There are 3 nested groupings, the coarsest first. Each group lies inside one group of the grouping before and may be the whole of it. The rows also spread widely along 9 directions, which tell nothing about the answers.
(in the rows, 128 means zero)
Known rows, each followed by its group in each grouping:
[153 160 148 133 108  83 142 110 158 163  89 137 125  78 129 120 137 142]
zaf nur noko
[178  96 106 145  99 166 172 153 185  91 110 162  93  80  83 141 163  96]
molu Som vud
[168 107 173 116  95 127 154 138 199 182  63 126 109 105 114  78 132 134]
suvor Nivan Vak
[120 135 144  95 127 144 106 193 144 112  69  76 156 115  69 108 112 115]
suvor Nivan Mikel
[169 161 115 100 144 215 195  98 138  82  89 127 131 215  93 168 114 153]
molu ziboz ren
[140 108 118 146 162 168 106  85 141  91 125 228 124 121 159 173 113  87]
suvor Nivan bitip
[114 128 118 124 113 105 127 156 132  98 103 128 149  70  80 139  93  92]
suvor nugo mog
[150 170 119  84 156 143 139 147 142 101 119  86 161 107 121 136 136 122]
molu ziboz mege
[117 147 105 136  99 114 143 129 158 156 132  91 116 119 147  83 153 119]
zaf nur Pap
[103 131 134 106  93 142 112 140 141 118 114  43 177 157 117  53 140 114]
suvor nugo regi
[111 113  95 131 117 136 151  87 131 113 121  91 167 163 145  89 123  93]
zaf Fibav negu
[117 147 126 121 136 143 110 106 133 130 100 143 130 154 148 128 130 127]
zaf Sakoz vus
[ 84 139 138 139  70  93 162 104 131 132  98 108 135 136 107 101  71 132]
suvor nugo mog
[143 146 113 110 120 178 107 195 153 102 106 103 124  93  81 128 162 109]
suvor nugo regi
[134 199 106 118 113 165 171 158 117  73 103 125 116 144  43 191 114 163]
molu Som vud
[107  98 123 146  97 142 122 138 170 134 107 164  83 110 137 113 122  99]
suvor Nivan Mikel
[133 155 154 101 129 125 120 107 151 165 112 135 136 100 149 119 120 124]
suvor nugo regi
[130 118  93 108 139 161 114 202 154 139 100 155  76  50 107 149 135  81]
zaf Sakoz vus
[ 61 141  91 130  89  92  91 167 129 130 128  79 120  88 143  79 149 101]
zaf Sakoz vus
[135 171  98 116 138 146 144 156 143 144 133 107 113  97 129 131 150 116]
zaf nur noko
[ 94 172  96 124 126 107 160 137 122 119 144 121 118 105 126 149  79 123]
suvor Nivan Mikel
[ 95 156 123 177  57  71 160 102 153 143 135 151  73 107 154 117 123 160]
suvor Nivan Mikel
[123 166 112 103 146 110 111 177 140 130 124 110 142  61 119 134 119 106]
suvor Nivan Vak
[ 87 154 134 116 131 103  81 136 133 155 114 152 115  77 153 131 106 110]
suvor Nivan bitip
[ 56 151 112 123 130 101  88  90 104 121 146 149 152 113 172 137  80  95]
suvor nugo regi
[161 160 136 113 166 120 132  95 152 125 146 161 157  77 157 153 129 103]
suvor nugo mog
[120 136 138 112 108 149  95 132 165 130 112 110 137 126 143  93 177 116]
molu Som vud

New rows, each followed by its group in each grouping:
[ 49 147  63 114 141 138 114 173  89 102 137 156 114 100 106 180  46  78]
suvor Nivan Vak
[132 117 103 107 156 134 136 109 148 128 113 202 103  60 149 186  86  76]
molu ziboz ren
[106 147 103  94 151 175 154 130 130 164 119 115 126 149 138 125  94  93]
zaf nur noko
[160  84 164 108 168 170 111  84 135 100  37 177 183 168 105 143  82  97]
zaf Sakoz vus
[104 103 113 128 122 177 128  83 145 111 110 161 116 182 169 117 117 102]
molu ziboz mege
[145 133 101 106 144 159 127 145 170 110 156 108 148  89 144 115 179  80]
molu Som vud
[112 126 110 150 115 127 121 119 137  99 126 167 115 107 136 142 118 108]
suvor Nivan bitip
[117 137 134 132 132 154  92 126 137 122  91 204  96 117 129 164 113 120]
suvor Nivan bitip
[146 115 122  92 130 127 179 123 161 145  99 127 119  78 127 132  96  91]
molu ziboz ren
[ 86 121 122 161  78  76 117 103 131 121 103 113 146 111 137  85 123 110]
zaf nur noko
[116 126 123 104 134 113 147 113 129 113  97 141 142  96 130 147  78 101]
molu ziboz mege
[141 129 139 118 132 151 105 132 155 109  87 180 123  91 108 162 132 105]
molu Som vud
[132 169 105 114 133 183 132 129 147 121 156 113 124 147 150 123 157 121]
suvor nugo regi
[131 158 109 160 120  77 126  55 131  75 144 168 142  97 174 163 140 132]
molu ziboz ren
[118  79 113 136 129 163 103 138 150  92 101 182 131  96 110 139 107  52]
suvor nugo mog
[110 204  93 142  87 102 174 159 147 150 152 124  60  88 125 144 130 167]
suvor Nivan Vak
[133  95 156 118  89 105 108 137 187 154  72 118 122  70 146  73 153 104]
molu ziboz mege
[147  83 127 128 103  85 171 107 162 133 100  67 187 102 121  55 117  82]
zaf nur Pap
[105 178 144 112 100  75  99 140 141 132 101 112 143  67 112 132 131 140]
molu Som vud
[156 106 130 152 101 127 140 131 172 107 105 148 116  87 117 113 148 117]
suvor Nivan bitip
[ 66 190 103 127  96  77 149 112 106 125 141 147 111  98 127 169  73 143]
molu Som vud
[ 84 157  65 130 122 203 124 153 137 131 175 164  54 128 157 149 141 100]
suvor nugo regi
[100 127  90 148  82 129  85 167 155  72 115 109 106  90 116 113 189 110]
molu ziboz ren
[126 157  81 102 137 144 149 161 143 111 146 101 113  82 130 141 139  97]
molu ziboz ren
[140 148  86 147 137 148 151 120 131 100 139 156 116 114 127 159 135 102]
zaf nur noko
[117 147 116 136 141 101 143  76 108 104 115 160 153 131 142 157  89 122]
zaf Sakoz vus
[ 63 152 136 130  70  79 146  68 134 154 132  96 143 154 170  78 106 144]
molu Som vud
[149 123  88 104 162 182 135 138 128 102 100 144 141 119 104 162 119  77]
zaf Fibav negu
[ 83 134 136  99  96  74 113 140 149 161  99  74 137  75 157  73 120 107]
molu ziboz mege
[112 163  82  71 170 194 161 137 130 117 159  79 143 161 157 127 121  98]
molu ziboz mege
[103 124  68 124 115 140 178 160 149 158 141 115  85  90 127 114 106  80]
zaf nur Pap
[149  97 115 115 154 120 135 108 144 104 134 148 179  59 137 135 100  53]
suvor nugo regi
[125 167 129 101 121 111 122 173 140 129 108  86 137  81  99 119 126 133]
suvor Nivan bitip
[ 87 141 130 150  75 127  79 171 160 144  99 153  61  82 128 109 158 128]
suvor Nivan bitip
[105 142  89 123 139 112 174 124 116  93 150 116 153 116 120 144  68  96]
suvor Nivan Mikel
[105 153  84  89 140  89 120 181 117 135 115  72 156  37 107 128 107  78]
zaf Fibav negu
[117 170 110 159  94 136 163  89 140  99 154 140 117 158 141 131 141 144]
suvor nugo mog
[127 165 133 148 123 157  89 107 152  89 127 140 133 177 154 123 173 154]
suvor Nivan Mikel
[128 119 129 147  68  72 171 138 170 146 118 108 103  60 126  84 126 120]
suvor Nivan bitip
[159 142 119 114 136 135 185  77 154 119 124 126 142 134 157 132 121 123]
molu ziboz ren
[ 99  66 129 112 147 135  92  89 146 124 122 144 182 115 171  90  98  31]
suvor nugo mog
[149 143 122  73 187 154 153  78 156 160 139 155 137 109 198 147 109  90]
molu ziboz ren
[133 134 122 134 130 117 163  40 127 136 108 161 149 153 158 136  93 121]
zaf Fibav negu
[171 202  83 147 117 125 203 148 158 140 146 161  56  75 112 185 144 154]
zaf nur Pap
[107 173 113 138 109 103 160 123 133 117 132 128 114 114 123 146  96 141]
suvor Nivan Mikel
[121 137 150 128 101  99 119 125 147 126  83 113 158 121 108  98 116 136]
suvor Nivan Vak
[160 119  71 147 131 149 143 180 162  95 139 131 114  51 104 133 173  69]
zaf nur noko
[ 98 203 135  95 145 133  98 104 121 138 122 144 144 137 150 159 120 144]
molu Som vud
[147 145 109 101 182 141 127  83 130  85 132 146 181 116 159 167 114  94]
molu ziboz ren
[135 157  81 104 150 179 135 156 140  76 160 112 149 116 114 150 157  89]
molu Som vud
[136 149 143 128 135 151 105  81 134  97 113 150 167 151 137 138 127 123]
suvor nugo regi
[ 75 152  88 118 110 133 118 123 118  91 133  94 140 147 144 118 125 114]
molu ziboz ren
[122 106 148 172  66  70 144  61 163 152  83 152 124 129 151  85 125 136]
zaf nur Pap
[236 181 104 140 164 166 182 140 163  86 127 172 115  75  92 202 179 130]
zaf nur noko
[126 149  96 181  58 112 141 149 157 107 113 130  78 108  98 118 172 146]
zaf nur Pap
[156  79  98 174  86 126 179 126 160  86 100 135 125  95  89 109 135  82]
zaf nur noko
[149 236 119 136 110 135 108 126 147 136 119 118  92 134 141 147 210 196]
zaf Fibav negu
[144  81 134 140 121 150 107  83 172 106  89 186 124 120 156 126 145  90]
molu ziboz ren
[147 107 152 134  94 135 139  89 183 142  75 164  98 123 148 114 143 131]
molu ziboz ren
[ 96 148  81 104 136 152  85 161 137  90 140  89 138 109 143 118 164  90]
molu ziboz ren
[111 166 139 100 145 125 108 127 117 119  99 147 156 109 111 163  80 113]
suvor nugo mog
[100 166  70 108 122 166 129 162 134  92 149  80 115 129 135 125 157 108]
molu ziboz ren
[164  88 132 100 148 152 181  57 178 149 120 137 151 134 185  99 119  80]
molu ziboz ren
[117  99 138 111 124 155  98 156 149 131  65 143 136 120 101 112  99  96]
suvor Nivan Vak
[ 96  88 111 162 106 118  55 127 136  76 115 177 142  67 129 128 137  67]
suvor nugo regi
[143 152 125 150 104 150 164 110 165 141 116 189  73 140 134 145 129 153]
suvor Nivan Vak
[134 162 109 155 106 156 110 118 143  73 140 143 129 137 126 136 173 135]
suvor nugo regi
[136 132 145 119 160  99  85  99 139 118 117 151 173  76 160 131 121  97]
suvor Nivan bitip
[142 185 118 102 143 132 130 165 144 122 143  93 134  86 124 129 154 131]
suvor Nivan bitip
[ 76 101 114  95 129 158 167 125 128 197  78 158  93 130 123 130  26  72]
zaf nur noko
[106 107 148 117 159 156  98  83 138 130  88 200 137 149 151 150  71  97]
suvor Nivan Mikel
[ 97 179  97 154  92 115 125  74 151 115 167 129  99 147 203 115 185 151]
molu ziboz ren
[107 188 131 123 118  90 127 138 113 116 108 120 137  96 108 152  94 149]
suvor Nivan bitip
[112 177  89  90 160 180 142 169  98  70 131 103 168 138  72 177  82  99]
suvor nugo mog
[124 125  99 145  87 112 174 127 173 138 167 118  95  73 152  92 150  91]
suvor nugo mog
[114 177  86  87 133 101 213 143 128 148 160 105 121  58 112 161  67 103]
molu Som vud
[ 92 125 115 149  90 144 130 101 158 133 145 136 105 146 169  89 146 107]
suvor nugo mog
[145 160 132 170  80 143 116 148 146  60  78 156 113 148  66 152 155 175]
suvor Nivan Vak
[154 145 129 122 146 116 150 110 159 165 110 189  94  68 155 159 115 118]
zaf Sakoz vus
[ 80 115 133 125 124 113 112  78 121 125 105 146 167 162 154 110  65 101]
suvor Nivan Vak
[ 87 167 126  90 108  81 135 160 120 140  89  87 136  75 107 126  78 128]
molu ziboz mege
[148 154 135 145 130 163  88  50 157  81 123 154 145 188 186 125 201 151]
molu ziboz ren
